The rows are grouped in 5 different ways at once. Each group adds its own fixed numbers to the row, and there is some noise. The rows also spread widely along 16 directions, which tell nothing about the answers.
In the rows, 128 means zero.
Some rows, each with its group in each grouping after it:
[132 146 152 104 167 129 148 150 108 128 110 124 160 132 123 170 139 125
 130 138 136 114 144 134 131 117 122 114 147 109 103 114 168 127 147 167
 103 156]
K354 K205 sar K646 Liku
[139  98 109 148 113 149 108  99 152 118 126 135 108 124 140 104 109 134
 137 138 123 154 144 134 120 166 150 138 110 127 149  92  83 140 119 147
 144  97]
K354 K417 lib K294 rit
[132 119 110 117 104 111 157 132 126 150 134 135  88 161 127 105  86 130
 107 151 132 155 109 154 125  91 137 147 129 102 101 146 108 136  77 134
 173 113]
K664 K634 Zas K363 rer
[145 135 141  78 159  84 113 146 114 113 155 156 132 144 120 130 119 119
 116 123 172 132 160 128 106 123  82 140 150 130 120 135 110 124 171 136
 105 174]
K664 K417 Zas K800 rer
[115 135 125 112 139 119 113 120 104 116 155 158 107 140 104 152 143 116
 135 132 118 155 142 143 141 134 135 139 114 124 120  72 142 112 118 115
  98 126]
K38 K634 lib K646 Liku
[124 169 143 115 138 122 158 132 137 118 103 125 124 126 166 137 103 110
 145 153 146 110 121 123 130 145 115 131 147 119 126 133 102 147 130 126
 141 127]
K38 K449 sar K195 bot
[143 121  98 131 136 144 108 120 130  96 105 119 156 133 123 171 176 166
 139 125 128 135 123 121 158 114 115 130 117 137 153 101 150 132 144 150
 113 124]
K354 K449 lib K363 bot
[101 139 154 128 116 103 129 113 131 102 136 124 127 143 126 109 116 118
 160 101 150  97 122 118 117 158 115 139 109 160 151 117  79 145 145 107
 113 151]
K354 K205 sar K294 rit
[ 77 134 179 136 121 122 116 149 115 105 113 110 157 174  94 181 154 131
 127 107 130 123  94 109 114 119 128 110 116 157 132 120 114 145 130 148
 119 143]
K354 K205 lib K195 rer
[141 133 154 124 186 150 111 153 108 112 112 135 163  99 130 163 141 130
 128 122 131 129 135 115 136 116 117  88 147 117 108 140 177 131 181 173
 113 160]
K354 K634 Zas K800 rit
[157 138 126  75 185 110 103 170  68 117 168 180 131  91 137 132 140 140
 138 131 152 132 139 114 130 103  80 132 164 112  90 152 157  95 175 114
  88 187]
K354 K634 sar K646 rer
[163 103  97 121 133 130 111 126 129 115 138 147 110 114 141  95 107 154
 124 140 146 132 149 135 136 136 116 142 137 110 118 126 113 137 145 150
 135 133]
K664 K205 sar K646 Liku
[149  90  84 167 124 126 142 102 122 127 117 138  93 126 127  89 113 151
 135 129 116 142 104 129 144 105 129 148 129 136 129 119  92 139 107 133
 139 101]
K38 K417 Zas K363 rit
[ 83 140 110 111  78 123  91 144 123 110 115  99 142 160  98 184 177 189
 118 142 125 119 110 109 147 121 110 158  93 125 122 109 135 117 107 129
 124 147]
K38 K634 sar K363 rer
[137 113 111 143 113 157 112 101 148 124 108 122 118 129 154 123 134 137
 132 141 122 154 116 120 131 146 131 138 123 142 152 110  70 148 109 128
 144  84]
K664 K634 Zas K294 bot
[154 111 129 129 118 138 130 119 123 123 122 125 117 142 104 123 124 132
 108 135 133 137 139 144 125 110 134 115 133 126 130 125 156 126 117 148
 140 112]
K664 K417 sar K294 Liku
[156 131 115 143 130 156 140 129 127 137 114 135 137 116 145 141 119 105
 102 129 125 131 124 122 102  94 141  93 156 131 144 154 133 124 122 168
 162 130]
K354 K205 sar K646 bot
[129  85  90 113 157 148 117 121 109 163 156 141 150 135 131 144 157 146
 126 137 103 197 111 138 112 119 135 131 117 106 108 135 180 114 136 182
 132 139]
K664 K449 lib K646 rit
[115 152 123 168 115 169 102 134  85  98  97 168  69  82 161 143 121 121
 133 176 106 138  88  81 147 135 141  99 156 115  98 128 117 129  99 114
 149  90]
K38 K634 Zas K800 rer
[136 161 147 142 113 126 136 114 138  92 102 131 104 113 133 114  99 109
 141 134 142  91 142 126 147 138 126 118 133 123 132 125 126 140 131 113
 134 127]
K354 K417 Zas K195 rer
[133 106 109 147 134 142 134 111 144 143 110 135 128 116 148 113 106 132
 132 146 121 134 141 130 126 154 155 137 126 113 128  99 106 142 133 173
 138 118]
K354 K449 Zas K294 bot
[113 109 144 142 134 154 129 124 116 142 112 133 139  99 146 120 132 122
 132 140 112 140 118 114 125 154 150 117 134 122 112 147 161 133 145 137
 128 120]
K38 K634 sar K294 rer
[120 106 128 129 113 108 155 114 133 152 129 118 135 141 117  98 111 134
 137 115 126 114 137 142 128 128 144 156 112 132 126 114 118 130 122 128
 122 135]
K354 K634 sar K294 rit
[170  98 120 125 146 113 169 131 127 141 140 157 114 156 134 110 115 108
 117 118 133 164 142 146 118  90 133 151 159 160 150 102  55 127 103 101
 121  95]
K354 K417 lib K294 Liku
[132 136 141 113 116 125 142 118 118 113 140 137 116 135 133 119 137 103
 134 120 131 144 123 137 128 118 124 123 130 141 134 156 152 119 127  82
 130 125]
K354 K205 Zas K646 rer
[123 143 103 122 135  91 181 105 119 136 129 139 127 161 119 148 132 108
 140 117 131 128 125 140 133 106 123 159 132 145 145  86 114 124 111 125
 106 135]
K38 K449 lib K294 Liku
[ 97 118 120 151 101 151 120 115 111 132 110 126 144 131 123 161 166 125
 132 139  97 141 120 100 126 144 158 118 115 140 133 108 160 114 128 133
 118 114]
K354 K417 lib K363 rit
[126  98  80 112 134 136 130 140 103 140 129 144 154 111 133 141 147 162
 120 162 118 152 133 123 142 125 138 134 134  81  77 168 252 110 175 178
 133 171]
K38 K417 sar K646 rer
[143 128 125 112  98 113 110 121  75  74 124 153  56 105 127 100 120 150
 149 181 144 126 125 113 146 158 113 132 145 113  93 130 166 117 136  94
 118 100]
K38 K449 sar K294 rit
[125 150 143  91 101 113 134 137 103 127 145 139  85 135 135 111 118 122
 132 158 129 133 136 134 119 136 117 147 137 112  98 127 113 107  97  74
 130 115]
K354 K205 Zas K646 Liku
[156 150 135  98 178 162 111 137 125 150 138 123 133 122 145 169 166 127
 121 141 102 181 122 141 126 102  99 124 135 120 133 108  99 102  91 110
 118 108]
K38 K449 Zas K195 rit
[106 135 146 131 111 160 109 130 139 149 107  98 148 137 128 160 159 139
 112 138 108 138 115 115 105 133 128 132 118 133 141 120  99 120  91 134
 137 116]
K38 K417 sar K294 rer
[154 123 159 129 115 152  89 122 136 143 132 117  99 107 113  91 116 136
 108 121 115 120 143 148 123 113 126 127 117 123 137 117  87 116  79 100
 134  97]
K664 K634 sar K646 rer
[147 126 156 148 131 181 122 136 150 147  78 107 148  90 149 137 145 128
 112 150  97 118 169 122 151 146 156 114 138 118 132  94 125 124 118 117
 113  78]
K354 K449 Zas K363 Liku
[102 166 168 121 115 161  95 135 147 122 112  98 141 111 139 141 145 139
 144 135 118 103 128 115 132 158 114 129 105 119 136 118 102 125 108 100
 126 130]
K354 K417 sar K195 rer
[112 154 141 121 129 140 142 156 128 158 135 138 152 123 160 145 128  94
 100 120 123 133 112 101  99  96 125 112 151 139 131 183 117 118 129 120
 150 160]
K664 K449 Zas K646 rer
[124 132 138 129 123 117 130 137 139 104 133 144 147 126 136 137 112  97
 107 113 147 118 156 115 119 147 136 111 141 142 140 145 149 139 184 141
 136 156]
K38 K205 lib K195 Liku
[117 127 126 158  97 142 139  95  96 123 107 113 107 130 103 125 128 127
 134 132 115 116  79 120 115 110 137  94 121 127 125 154 192 127 106 164
 155 120]
K664 K449 sar K294 rit

New rows. What belongs after each?
[114 123 155 135 143 131 125 157  96 152 147 151 131 109 125 112 119 112
 118 116 108 125 126 105 110 105 138 112 142 134 102 152 132 106 141 115
 120 157]
K354 K417 Zas K646 rit
[118 131 110 168 148 133 113 135  98 103 113 165 113 110 111 155 123 135
 129 129 122 109 119 111 163 105 146 111 134 124 112  93 140 134 133 168
 111 148]
K38 K634 sar K646 rer
[159  82 154 142 118 190  85 143 143 131 116 115 119 103 148  97 142 154
 108 146 100 176 133 122 119 134 140 115 133 134 132 147  93 128 111 102
 150  66]
K354 K417 Zas K646 rit
[157 127 124 122 149 123 155 119 114 109 102 121 145 131 136 140 144 128
 132 126 145 129 115 118 136 101 103 115 156 145 133 157 164 139 161 144
 119 133]
K664 K449 Zas K294 rit
[145 144 162 109 116 168 120 123 171 145 126 111 140 136 134 157 132  85
  91 130 116 165 166 164 103 122 157 105 118 123 163 117 124 116  85 124
 157  95]
K354 K634 lib K646 rer
[122 128 118 157 184 124 127 144  64 117 124 153 110 132  96 154 152 168
 162 118 110 123  66 112 161  72 101 128 137 132 100  84 107 127 107 151
  90 143]
K354 K449 Zas K195 Liku
[128 171 155 125 121 142 157  98 111  92 118 120  99 127 139 125 139  98
 177 130 125 128  99 137 150 128 119 111 121 140 143 138 158 124 102  57
 127 102]
K354 K417 sar K294 rit
[119 157 126 147 153 147 133  97 162 129 115 122 145 125 135 154 114  99
 141 114 126 109 148 143 142 147 147 114  99 121 159  76 117 143 126 174
 121 146]
K664 K449 sar K294 rit
[ 86 117 128 104 124 111 125 110 115 131 153 119 117 165 106 125 140 150
 158 129 127 164  87 157 126 142 114 157  83 115 116 120 135 134 102 127
 133 133]
K38 K634 sar K363 rer
[ 89  69 144 148 114 128 119 140 117 141 108 126 148 152 120 126 128 149
 122 141 127 141 118 110  99 163 158 133 126 131 108 120 108 154 146 189
 131 125]
K354 K205 sar K800 rer
[117 122 136 128 133 117 116 148 147 134 136  99 128 157  77 119 102 191
 130 105 129  99 121 168 155  95 121 158  80  97 111  87  94 142  90 165
 139 157]
K354 K634 sar K195 Liku
[122  99 111 188 137 131 155  89 133  96 112 129 126 142 112 103 124 132
 156  78 124 121  83 140 178  95 141 117 103 157 148 142 153 171 142 139
 130 132]
K664 K205 Zas K646 rer
[127 137 170 132 101 112 132 167 123 121 112 132 136 118 117 130 100 105
  86 125 139  87 167 104 112 115 151 101 153 140 123 145 139 118 155 128
 132 139]
K354 K449 lib K363 rit
[148 150 135  66 181 156 137 121 141 134 146  95 175 137 136 168 170 141
 149 112 124 182 106 180 137  96  90 126 100  97 135 162 206 116 118 128
 138 152]
K354 K634 lib K294 rer
[132 139 126 105 111 149 110 102 117 143 130 127 120  99 161 120 170 122
 146 148 113 146 128 113 110 159 101 147 131 131 142 130 119 100 111  72
 114 103]
K354 K449 Zas K800 rer
[ 79 135 150 148 122 129 143 111 133 136 126 106 134 135 121 116 101 119
 145 107 112 115  95 132 116 146 147 120  95 120 119 141 144 144 125 152
 150 149]
K38 K205 lib K294 rit
[127 149 101 113 104 102 134 138 110  89 120 151  95 130 140 136 105 146
 142 165 147 112 137 115 149 132 127 145 139 107 100 113 133 128 134 137
 131 141]
K354 K449 lib K646 rit
[130 138 116 161 141 129 138  98 115  79 106 172 104 107 152 130  90  80
 146 143 158 113 134 112 139 167 149  88 148 125 132 120 152 163 173 178
 132 135]
K664 K205 sar K363 rer
[120  81 139 123 123 100 126 141 134 153 155 147 139 111 131  61 119 141
 131 105 126 115 163 123 137 144 136 175 119 142 119 133 102 122 166  80
  93 148]
K354 K449 Zas K646 rer
[138 132 134 109 127  99 135 136 125 125 161 141 133 135 125 106 124 119
 126  83 145 120 122 130 116  86 101 147 133 160 151 157  94 118 131  84
 124 159]
K354 K634 lib K646 rer
[135 145 123 120 107 128 125 150  63 124 123 136  88  99 129 116 133 156
 128 160 112 109  97  98 135  94 107 126 156 109  75 165 162  95 106  93
 128 130]
K38 K205 sar K646 rit
[107 145 157  98 116 131 117 160 116 114 148 130 132 148 127 155 149 118
 110 123 140 158 101 120 104 108 108 109 130 144 136 184 148 116 128  98
 155 145]
K38 K449 sar K800 rer
[158 171 154 165 158 147 166  99 125 108  90 127 116 122 114 154 114  72
 137 103 132  96 120 149 137  86 132  78 145 148 170  93 118 141  91 146
 129 106]
K354 K634 sar K363 Liku
[100 117 134 176 110 169 112 137 128 120 121 113 139 124 103 131 146 156
 125  97  92 113  94 121 181 100 156 104  88 131 126 140 179 133 120 113
 140 133]
K664 K205 sar K195 Liku
[119 137 119 133  99  83 157 132 157 118 139 152 107 136 138  82  47  97
 107 117 163  89 161 134 135 134 149 137 125 115 119 155 115 152 158 135
 159 169]
K664 K205 Zas K363 rer
[132 126 150 166 120 175  88 123 178  97 101  82 130 114 135 116 138 172
 137  96 110 119 100 127 156 121 115 128  93 153 175 121  53 155 100 103
 147  94]
K38 K449 lib K646 rit
[117 155 116 115 137 141 104 118 131 129 150 152 143  98 155 155 130  95
 131 130 127 132 155 107  99 166 133 115 125 123 145 112 135 107 156 152
 124 164]
K354 K449 lib K294 rit
[164 174 150 106 147 140 150 134 138 142 144 121  99 122 128 117  91 101
 122 123 115 133 136 174 134  75 126 113 121  96 128 129 124 105  62  93
 157 117]
K354 K417 lib K363 rit
[104  87 143 159 108 117 157  88  95 151 110 116 128 119 112  84 142 120
 148 118 103 119 101 115 112 142 141 133 129 152 120 147 174 128 145 124
 108 111]
K38 K449 Zas K646 rit
[147  72  89 156 153 180 127 106 170 157 144 126 163  96 169  85 142 147
 139  92 101 179 106 141 140 123 136 138 101 134 163 172 131 138 143 127
 156 130]
K354 K449 Zas K294 rer
[121 143 138 123 117 121 112 122 122 109 145 146 108 139 114 131 108 108
 124 131 132 130 138 133 129 132 137 114 118 121 126 118 146 125 130 126
 138 132]
K664 K417 lib K195 bot
[147 134 112 119 101 132 114  89 136 132 130 124 109  93 136  92 118 122
 131 141 132 114 151 138 109 157 117 133 120 105 139 136 154 111 127 129
 140 127]
K354 K449 Zas K363 rer
[132  92  85 160 112 156 106  64 157 145 112  95 143 110 118 106 170 169
 148 109  93 133 121 142 158 142 125 165  81 128 158  98 139 130 112 129
 116 107]
K38 K634 Zas K195 rer
[111 160 132 129  91 140 107 173 141 113 134 144 119 134 136 153 100 119
  81 132 133 123 133 103 127  98 143 107 130 119 124 165 126 120 118 122
 177 154]
K664 K417 lib K800 rer
[113 120 144 101 130 118 108 130 130 155 172 130 129 146 112 105 142 137
 140 104 115 140 141 147 123 127 117 166  91 138 140  98  79 102 101  69
 105 135]
K354 K417 sar K800 bot
[164 137 116 114 131 106 141 133 112 102 135 150  97 135 121 123 112 126
 114 127 157 131 121 139 126  85 103 127 152 136 139 149 122 123 119 122
 140 136]
K38 K449 sar K294 rer
[126  96 105 115 122 118 122 128 103 130 148 148 136 126 127 123 137 134
 129 138 137 149 129 117 107 140 130 126 131 127 120 149 171 116 167 156
 129 151]
K354 K449 sar K363 rit
[149 175 106 122 117 115 107 133  72  81 155 189  52 101 132 127  98 105
 128 149 143 110 130 104 145 110 117 104 151 119 107 126 138  98 120  94
 126 146]
K664 K205 sar K294 rit
[130 132  92 144 128 110 135 125 128  99 132 161 110  96 148  97  77 134
 150 130 152  91 142 118 154 144 135 131 127 104 116 136 147 141 174 157
 141 176]
K354 K449 sar K800 rit
[186 119  88 110 170 164  70  98 142 110 144 161 134  97 131 167 172 121
 115 137 128 175 196 147 137 149 123 121 122 121 169  60 143 100 149 155
  91 124]
K354 K449 Zas K294 rer
[129 138 150 133 112 138 112  94 143 114 121 105 121 105 127 103 123 113
 132 116 131 115 129 132 108 155 113 112 113 132 151 151 149 130 141 126
 145 126]
K38 K449 Zas K800 rit
[ 89 143 146 125 134 137 135 122 135 132 139 132 134 127 139 125 119 113
 154 123 116 132 122 134 137 156 149 127  96 117 122 127 152 131 139 117
 132 146]
K354 K449 Zas K294 bot
[114 135 156 135 128 136 163 121 105 146 102 108 143 129 124 134 150 124
 149 127 112 115  91 125 128 109 125 121 133 133 123 147 164 124 111 120
 122 122]
K354 K449 sar K195 rer
[161 129 111 103 113 152 124 142 129 142 125 137 114 135 138 158 131 121
  82 169 121 171 149 143 112  99 143 120 150 110 125 128 134 106  92 140
 160  98]
K38 K634 sar K646 bot
[149 138 126 107 154 113 126 131  99  88 136 143 114 129 122 131 119 138
 149 127 148 130 117 139 140 113 104 118 134 114 114 135 158 131 147 136
 125 143]
K354 K205 lib K363 bot
[145 132 153  91 143 106 142 128  85 142 148 144 104 100 143  84 123 116
 140 144 133 138 117 127 109 129  90 139 161 118  96 177 155 105 137  76
 117 127]
K38 K449 Zas K195 rer
[132  88 133 125 137  98 111 141 117 105 133 158 135 122 125 102 134 155
 145 113 144 120 154 113 156 141 124 166 135 153 123 100  90 139 174  99
  76 133]
K354 K634 lib K646 rer
[128 107 125 149 123 147 132 121  92 158 111 119 115 115 121 115 135 146
 128 146  99 136  93 112 105 112 131 125 141 123 106 138 133 112  98 146
 136 110]
K38 K417 sar K294 rit
[139 127 110 127 133 131 124 110 144 126 129 126 121 111 138  99 113 147
 146 119 132 123 129 147 148 125 113 152 109 107 129 128 117 135 120 125
 139 139]
K354 K634 Zas K800 rer
[135 107 137 102 134 137 115 137 136 178 163 124 169  88 146  84 132 131
 117 106 113 126 162 121  94 146 119 148 126 122 128 160 142  94 159 102
 120 161]
K354 K417 lib K294 Liku
[ 98 133 150 115 107 125 151 123 146 170 151 114 148 136 122 108 113 107
 118 109 110 123 143 147 119 135 153 137  97 116 127 140 169 114 121 109
 139 145]
K664 K449 lib K294 Liku
[168 126  97 121 129 118 150 105 112 118 120 139 100 119 149 110  99 120
 127 155 148 138 119 134 105 126 111 123 161 111 119 157 138 134 131 166
 158 124]
K38 K205 sar K195 rit
[164 121 139  91 135 148 137 155 149 100 111 110 137 137 162 134 142 161
 139 154 141 165 130 146 169 119 112 140 135 120 121 150 127 145 131  87
 141  95]
K354 K634 sar K195 rit
[148 128 123 139 124 107 136 122 111 113 113 126 101 122 120  92  99 155
 138 122 139  89 114 124 134 105 108 142 139 127 117 127  93 135 120 130
 129 134]
K354 K205 Zas K294 bot
[104 116  91 141 121 146 125 135 135 112 138 139 128 155 136 148 152 158
 143 121 106 162 101 127 174 107 145 149  94 137 131 112 109 136 113 105
 133 130]
K354 K205 Zas K646 bot
[ 92 144 117 127 106 151 111 126 165 148 111  94 147 145 133 171 136 149
 117 146 104 135 132 132 121 146 145 145  92 105 132  91 102 130  95 172
 149 130]
K38 K449 lib K646 rit
[131 123 138 140 112 158 104 115 136 107 114 106 111  94 153  88 116 158
 156 133 124 122  99 116 122 157 113 126 116 121 134 153 108 141 124 120
 155 109]
K354 K449 lib K294 rit
[122 156 140 120 129 148 124 126 134 136 150 128 126 121 130 133 132 107
 135 110 107 128 138 144 141 116 139 121 100 125 139 117 132 105 103  87
 124 140]
K354 K205 sar K646 rit
[130 156 157 102 105 118 120 144 115 105 128 138 103 135 107 145 104 112
 107 149 150 116 151 139 120 122 136 110 133 110 114 127 156 116 117 131
 141 137]
K354 K634 sar K294 rer
[123 144 143 155 127 117 118 135 121  80 106 137 123 123 118 130 122 132
 136 102 143  83 119 102 173 106 119 115 129 158 138 121 108 150 153 103
 110 137]
K664 K634 Zas K363 bot
[125 170 120  81 131 112 129 121 122 121 158 133 124 155 118 166 150 117
 144 133 124 146 144 148 138 118 111 147 106 116 131  92 141  97 104  93
 111 143]
K354 K417 lib K195 rit
[ 76 135 125 114  98  95 142 114  76 144 129 121 130 143 101 138 153 135
 140 133 121 118  84 108 109 123 110 144 121 122  95 155 190 109 127 130
 120 159]
K38 K634 Zas K363 rer
[129 127 122 128 100 136 109 112 113 131 131 142 115 127 129 140 137 109
 106 140 121 141 139 112 106 136 140 120 135 134 134 120 133 110 115 126
 129 114]
K664 K205 lib K294 rer
[174 101 108 147 119 141 130 110 104 130 132 158  98 107 123 106 130 109
 103 126 116 148 138 130 123  95 144 111 151 141 137 137 149 104 116 111
 130 104]
K354 K205 Zas K294 rer
[135 147 156 116 140 127 134 114 126 107 131 131 121 126 133 123 118 105
 145 119 151 124 121 139 108 137 110 112 131 137 152 137 120 135 129 130
 132 136]
K354 K449 sar K294 rer
[119 140 131 161 124 125 135 106 115 118 128 156 101  81 139  84  73 101
 149 120 128  77 143 114 128 167 151 117 131 114 116 112 133 133 149 139
 127 147]
K354 K205 lib K294 Liku
[119 128 115 156 111 153 149  92 141 142 131 133 130 137 127 128 147  95
 135 103 101 142 120 139 154 107 155 121 100 145 162 129 163 119 101  87
 134 116]
K664 K417 sar K800 rer
[133 162 126  86 122 117 154 128 129 150 149 149 132 132 144 145 116  81
 108 138 137 135 162 143 122 120 136 129 135 112 126 140 168 103 125 109
 132 152]
K664 K634 sar K294 rer
[151 124 127 136 150  97 165 114 116 122 121 137 102 143 103 115 103 125
 137 119 128 120 130 159 151  88 132 141 132 127 122  92 121 134 108 137
 110 117]
K38 K449 lib K646 rit
[145 144 123 100  77 128 109 127 138 131 121 101 135 114 129 126 137 145
 106 140 133  91 171 119 116 138 117 143 124 120 135 130 140  97 126 110
 127 139]
K354 K205 sar K294 rit
[162 110 161 108 138 114 160 147 130 141  91 124 152 141 141 131 123 112
  98 150 151 131 167 121  96 122 125 133 184 142 122 135 100 134 149 147
 114 111]
K354 K417 Zas K294 rer
[138 102 130 156 136 161  84 137  96 110 132 154 118 123 119 152 144 119
  95 123 120 166 107  94 101 110 135  78 148 157 135 141 119 127 142 163
 138 122]
K664 K205 Zas K294 rit
[144 109 128 136 130 104 144 141 108 108 100 127 141 113 125 112 127 155
 130 120 145  87 127 106 150 104 111 138 156 145 114 151 144 139 174 134
 106 147]
K38 K634 sar K646 rit
[127 124 170 151 134 139 173  82 108 138  90 113 119 108 134  93 114  96
 168 129 113 112 109 139 118 155 143 114 139 130 124 117 153 144 114 125
 121  82]
K354 K634 lib K294 Liku
[120 136 122 153 135 145 142 114  80 140 115 153  89  79 146 108 122 120
 154 153  88 127 108 108 162 133 148 125 138 107  83 119 166 110 113  91
 110 108]
K38 K634 Zas K294 rit
[145 136 114 112 100 124 130 126 132 136 127 130 128 131 127 139 113 110
  90 146 137 128 161 122  85 123 134 117 143 118 130 140 147 107 133 168
 154 148]
K354 K417 Zas K294 rit
[143 122 124 111 154 157 117 156 128 203 174 156 126 108 140 120 107 104
  75 133  97 172 153 145  95  99 147 115 133  90 107 140 128  91  99 144
 159 142]
K664 K449 Zas K800 Liku
[102 149 133  99 145 151 142 178 134 136 133 151 135 134 176 164 114 128
 131 164 116 173 125 132 155 125 155 137 129  88  86 135 127 133 113 115
 150 133]
K354 K634 lib K646 rer
[135 142 158 137 116 106 158 136 129 128 136 136 104 124 124  82  73  98
 115 101 146  92 124 130 100 105 123 118 145 143 139 160  92 133 123 116
 156 145]
K354 K449 Zas K294 Liku
[143  93 141 117 160 112 169  99 119 131 117 122 140 137 133  99 122 121
 163 127 131 145 133 157 131 145 133 140 131 123 112 118 158 148 152 145
 104 112]
K354 K205 lib K646 rit
[145 140 131  51  99  96 128 161 113 113 109 132 133 131 161 145 162 158
 128 191 153 125 181 104 141 157  98 186 167 120  99 112 119 105 148  65
  79 110]
K354 K449 lib K646 rer
